There are 8 hidden switches. A switch that is on adds its own fixed numbers to the row, and there is some noise. The rows also spread widely along 13 directions, which tell nothing about the answers.
In the rows, 128 means zero.
Known rows, each followed by its switches (1 for on, 0 for off):
[158 155 133  78 166  82 104 174 136  80 207 116  91 167 157 146 152  96
 104 133 145 105 104 121 132 127] | 0 1 0 1 0 0 0 0
[110  81 133  96  93 142 102 126 127 181 127 127 134  73 140 135 115 163
 113 129 102 134 107 118 127 105] | 0 1 1 0 0 0 0 1
[139 161  93 164 110 123 122 126 134 113 118 156 178 109  63  96  68 145
 202 167 165 140 129 144 137 135] | 1 1 1 0 0 0 0 0
[186 154 117 172  94  84 116 175 136  68 148 163  99 104  90 117  82 106
 152 169 127  94 114 174  94 137] | 0 0 0 0 0 0 0 0
[ 76 170  91 119 152 122 146  90 139 172 145 142 117  85 101 149 112 144
 119 184 127 133 104  98 129  95] | 0 0 1 1 0 1 0 0
[151 182 110 132 145 113 119 116 120  97 125 152 131  58  64 147 156 101
  87 149 173  84 123  95 144 132] | 0 1 0 0 0 0 0 1
[126 133 154 126 104 190  76 136 141 136 128 110 137 126 141  82 123 145
 158 141 144 128 132 112 124 127] | 0 1 1 1 0 0 0 0
[154 130  60 123  98  93 153 171  72 116 105  91 116 111 102 112 126 138
 138 118 163 141  40 145 118 137] | 0 1 0 1 0 0 0 1
[ 76  89 142 118 144 107 141 115 129 148 105 114 176 108 163 139  89 136
 162  73 118 153 125 133 147 101] | 1 1 0 0 0 0 0 1
[147 140 113 156 101 106 137 108 149  88 123 125  98 104 128 140 119 132
  55 136 170 113  96 113 154  94] | 0 1 1 0 0 0 0 0
[ 91 136 157 157 164 115 161 113 171  95  86 141 130 142 180 165 116  95
 175  91 166 130 123 128 147  66] | 0 1 0 1 1 0 0 0
[171 125  91 142 115  50 121 177 104  57 162 115 137 171 141 130  97 140
 167 106 169 139  94 172 152 140] | 1 0 1 0 0 0 0 0
[102 128 150  92 166  97 121 124 146 125 161 125 102 123 182 158 144  98
 100 116 116 113  96 119 158  77] | 1 1 0 1 1 0 1 0
[111 129 140 118 141 171 154  99 157 143  85 117 124  96 135 183 203 112
  70 104 162 132 126  99 145  84] | 0 1 0 0 0 0 0 1
[ 67 124 149 151 134 160 140  99 118 161 101  85 186  75 103 103  94 140
 120  89 124 165 154 115 119 141] | 0 0 1 0 0 1 0 1
[ 45 106  94  85 177  98 120 175 111 119 164  52 118 122 164 169 144 100
 181  90 166 154  64 150  82 104] | 1 1 0 0 0 0 1 1
[101 149 113 178 129 146 135  89  88 187  79 121 162  81  96 121 147 150
 155 106 122 161 121 142 178 146] | 1 0 0 1 0 0 1 0
[150  99 142  92  95 133  65 152 101 133 112 163 185  91 103 139 121 161
 202 115 116 107 138 134 133 136] | 1 0 0 0 1 0 0 0
[ 84 133 110 142 132 173 135  88 117 183 101 104 122  99 131 142 170 148
 108 122 137 151 115 108 148 107] | 0 0 0 0 0 0 0 0
[123 113 190 129 141 157 113 112 119 206 104 151 122 102 188 138 166 119
 135  98  50 118 146 133 193 108] | 0 1 0 1 0 0 0 0
[ 92 129 109 162 135  67  94  97 125 105 202 107 118 132 163  81  52 175
 110 142 143 141 108 100 166 124] | 0 0 1 0 1 0 0 0
[184 113 124 144  59 148 100 132 118 153 138 122 166 105  71  94 135 181
  82 128 125 172 135 156 160 171] | 1 1 1 0 0 0 1 0
[128 116 139  88 107 187 132 152 178 132 147  69 105 145 132 152 193 135
  82 131 149 175 105 147  87  99] | 1 0 1 0 1 0 0 0
[138 139  95  83 128 119 111 119 135 100 144 115 167 149 123 121 129 174
 126 131 204 146 106  81 165 122] | 1 1 1 1 0 0 0 1
[156  98 120 127  87 110  83 176 134 105 126 163 139 122 134 152 106 152
 223 138 128 118 119 174 106 118] | 1 0 0 0 0 0 0 0

New rows. What belongs after each?
[152 206  91 138 137 127 165 114 134 120 128 146 126  58  29 132 136  93
  88 193 149 110 113 126 126 130] | 1 0 1 0 0 0 0 1
[ 88 163 162 133 156 168 171  58 167 174  99 130 140  87 119 129 123 114
  74 135 101 141 148 101 156  92] | 1 0 0 1 0 0 0 0
[101 148 105 156 107 133 116 120 110 109  97 115 136  48  65 127  93 127
 132 133 157 108 106 122  89 130] | 0 0 0 0 0 0 0 0
[162 138 153  86 138  77 123 154 170  67 183 137 142 131 101 173 109 107
  82 123 139 118 146 144 116 126] | 1 0 1 0 0 0 0 0
[119 146 153 145 181  98 177 154 138 114 131 109 111 127 163 142 156  55
 137  98 111 135 110 173 145 100] | 1 1 0 0 1 0 0 1
[ 96 143 104 164 140 106 147 106 105 140 137  95 136 140 142  81  97 162
 133 123 131 167 103 118 157 130] | 0 0 0 1 1 1 0 0
[101 104 132 105 141 108 173 110 203 165 138 167 152 121 138 182 107 141
 131 150 108 167 140 136 120  65] | 1 1 0 0 0 1 0 1
[163  76 173 126  82 174  95 160 143 119 116  85 116 155 187 123 184 147
 114  86 117 148 124 161 133 114] | 1 0 0 0 1 0 0 0
[ 83 113 156 162 116 190 100 134 116 138  90  79 128 100 162 107 146 126
 153  94 128 129 133 133 104 118] | 0 0 0 0 0 1 0 0
[128 130 138  83 139 118  95 161 114  94 131 112 165 106 104 152 137 132
 146  97 161 116 132 108  94 145] | 0 0 0 1 0 1 0 1
[201  88 158 105  72 118  82 184 137 109 147 143 155 148 141 105 105 167
 152 108 124 138 139 148 128 151] | 0 1 1 1 0 0 0 1
[163 147 110 130 141  84 137  91 194 108 163 181 154 146  97 190 145 172
  92 154 175 161 156 115 182 110] | 1 1 0 0 0 0 0 0
[178 173 110  94 147 110 146 107 167 118 215 122  95 180 132 116 161 145
  19 185 136 150 116  96 176 121] | 1 0 0 1 0 0 0 0
[116 101 165 105 115 184  45 167 113 115 132  79 186 117 135  98 151 135
 186  76 165 138 151 132 116 162] | 1 1 1 0 0 0 1 1
[116 163 129 164 173 112 116 153 112 122 183  88 114 147 154 104 144 120
 163 129 137 153 124 144 139 156] | 0 0 1 1 0 1 0 1
[ 97 164 118 131 182 122 125 116 113 130 175  75 133 139 124 120 154 123
 108 116 147 160 126 123 159 151] | 1 0 0 0 0 0 0 0
[113 113 138 159 125 120 147 130 138 172 122 123 128 138 164 138 128 153
 181 116  93 184 112 181 158 108] | 1 0 1 1 1 0 0 0
[173 112 117 144  88  95  96 140 157 123 165 148  99 103 107 159 144 171
  85 152 132 145 110 150 128 125] | 0 1 0 0 1 0 0 0
[156 133 108 163 104 138 163 166 149  92  84 122 102 151 148 126 138 115
 176 132 171 142  91 158 100  98] | 0 0 0 1 0 0 0 1
[ 93  98 130 150 131 131  61 118 108 168 134 119  85  75 181 181 180 158
 149 116 118 115 102 130 158 103] | 0 1 0 0 0 0 0 0
[101  89 137  66 109 138 115 159 132 131  95 128 150  89 131 166 106 116
 173 106 122 108  99 145  88  84] | 1 1 0 0 0 0 0 0
[107 116  87  84 120 126  73 163 132  79 137 102 129 126 136 145 122 162
 205 139 201 121  80 108  79 108] | 1 0 0 1 0 0 0 1
[137 109 156 147 111  84 101 131 120 104 142 102 114 108 167 124  99 148
 107  93 110 130 100 147 159 120] | 1 0 1 1 1 0 0 0
[104 122 146 108 121 179  87 135 174 171 156 113 148  71  74 163 165 163
 144 156 127 174 148 146  77 138] | 1 0 1 0 1 0 0 1
[113 138 124 117 131 100 125  95 180 102 169 103 127 109 104 166 120 171
  45 139 160 156 121 103 114 111] | 1 0 0 1 0 1 0 0
[132 129 101 111 125  92 135 160  83 120 147  78 145 154 141  75  93 141
 153 104 131 157  76 147 150 147] | 1 1 0 1 0 0 0 0
[111 124  85 151 139  73 162 153 120 133 153 114 136 131 114 155 118 147
 173 120 151 188  93 168 120 130] | 0 0 1 0 1 0 0 1
[100 165  89 139 151  97 159  87 143 179 156 146 166 110  73 132  80 174
 148 172 123 186 127 130 160 134] | 1 0 1 1 0 0 0 0
[ 92 180 107 153 161 103 162  94 121 120 125 105 114  92 101 125 106 112
  90 132 147 128 100 109 137 119] | 0 0 0 1 0 0 0 0
[141 108 128 135  83 171 130 120 149 181  95 192 157 129 123 116 119 152
 176 160 107 135 148 137 137  99] | 0 0 0 0 0 0 1 0
[ 60 120 121  90 128 175 127 128 127 156 127  67 155 136 124 106 118 148
 130 102 153 174 110 105  89 126] | 0 0 0 1 0 0 1 0
[151 178 136 159 142 141 164 144 145 107 143 115 140 149  86  95 127  92
 116 134 138 149 151 151 116 154] | 0 0 0 0 0 0 0 0
[140 126 130 165  87 175 140 166 127 131  91  84 124 145 144  93 146 116
 169 112 146 164  91 186 122 123] | 1 1 1 1 0 0 1 0
[160 115 135  84  91 138 133 144 179 123 145 123 130 109  78 187 163 151
  65 141 139 160 121 153  94 110] | 1 0 1 0 1 0 0 0
[121 144 120 117 150  68 165 117 112 168 145 133 124  84 117 155 112 124
  91 132  78 139  92 153 173 110] | 1 1 1 1 0 1 0 0
[138 145 131  52 119 147  69 172 131  98 169 130 135 127 126 101 116 127
 170 176 132  86 106 104  93 109] | 1 0 1 1 1 1 0 0
[180 165 111  97 125 131  83 163 174  67 192 117  90 146 116 150 180 139
 107 184 194 123 109 113 107 126] | 1 0 1 1 0 0 0 1
[210 159 131 128 121 110 145 159 113  90 140 117 108 167 143 108 170 109
  76 123 120 119 112 149 169 135] | 1 0 0 1 0 1 0 0
[116 140 118  89  96 196 145 132 119 148  75 107 161  69  56 117 139 122
 115 141 132 125 114 123  80 112] | 1 0 0 0 0 1 0 0
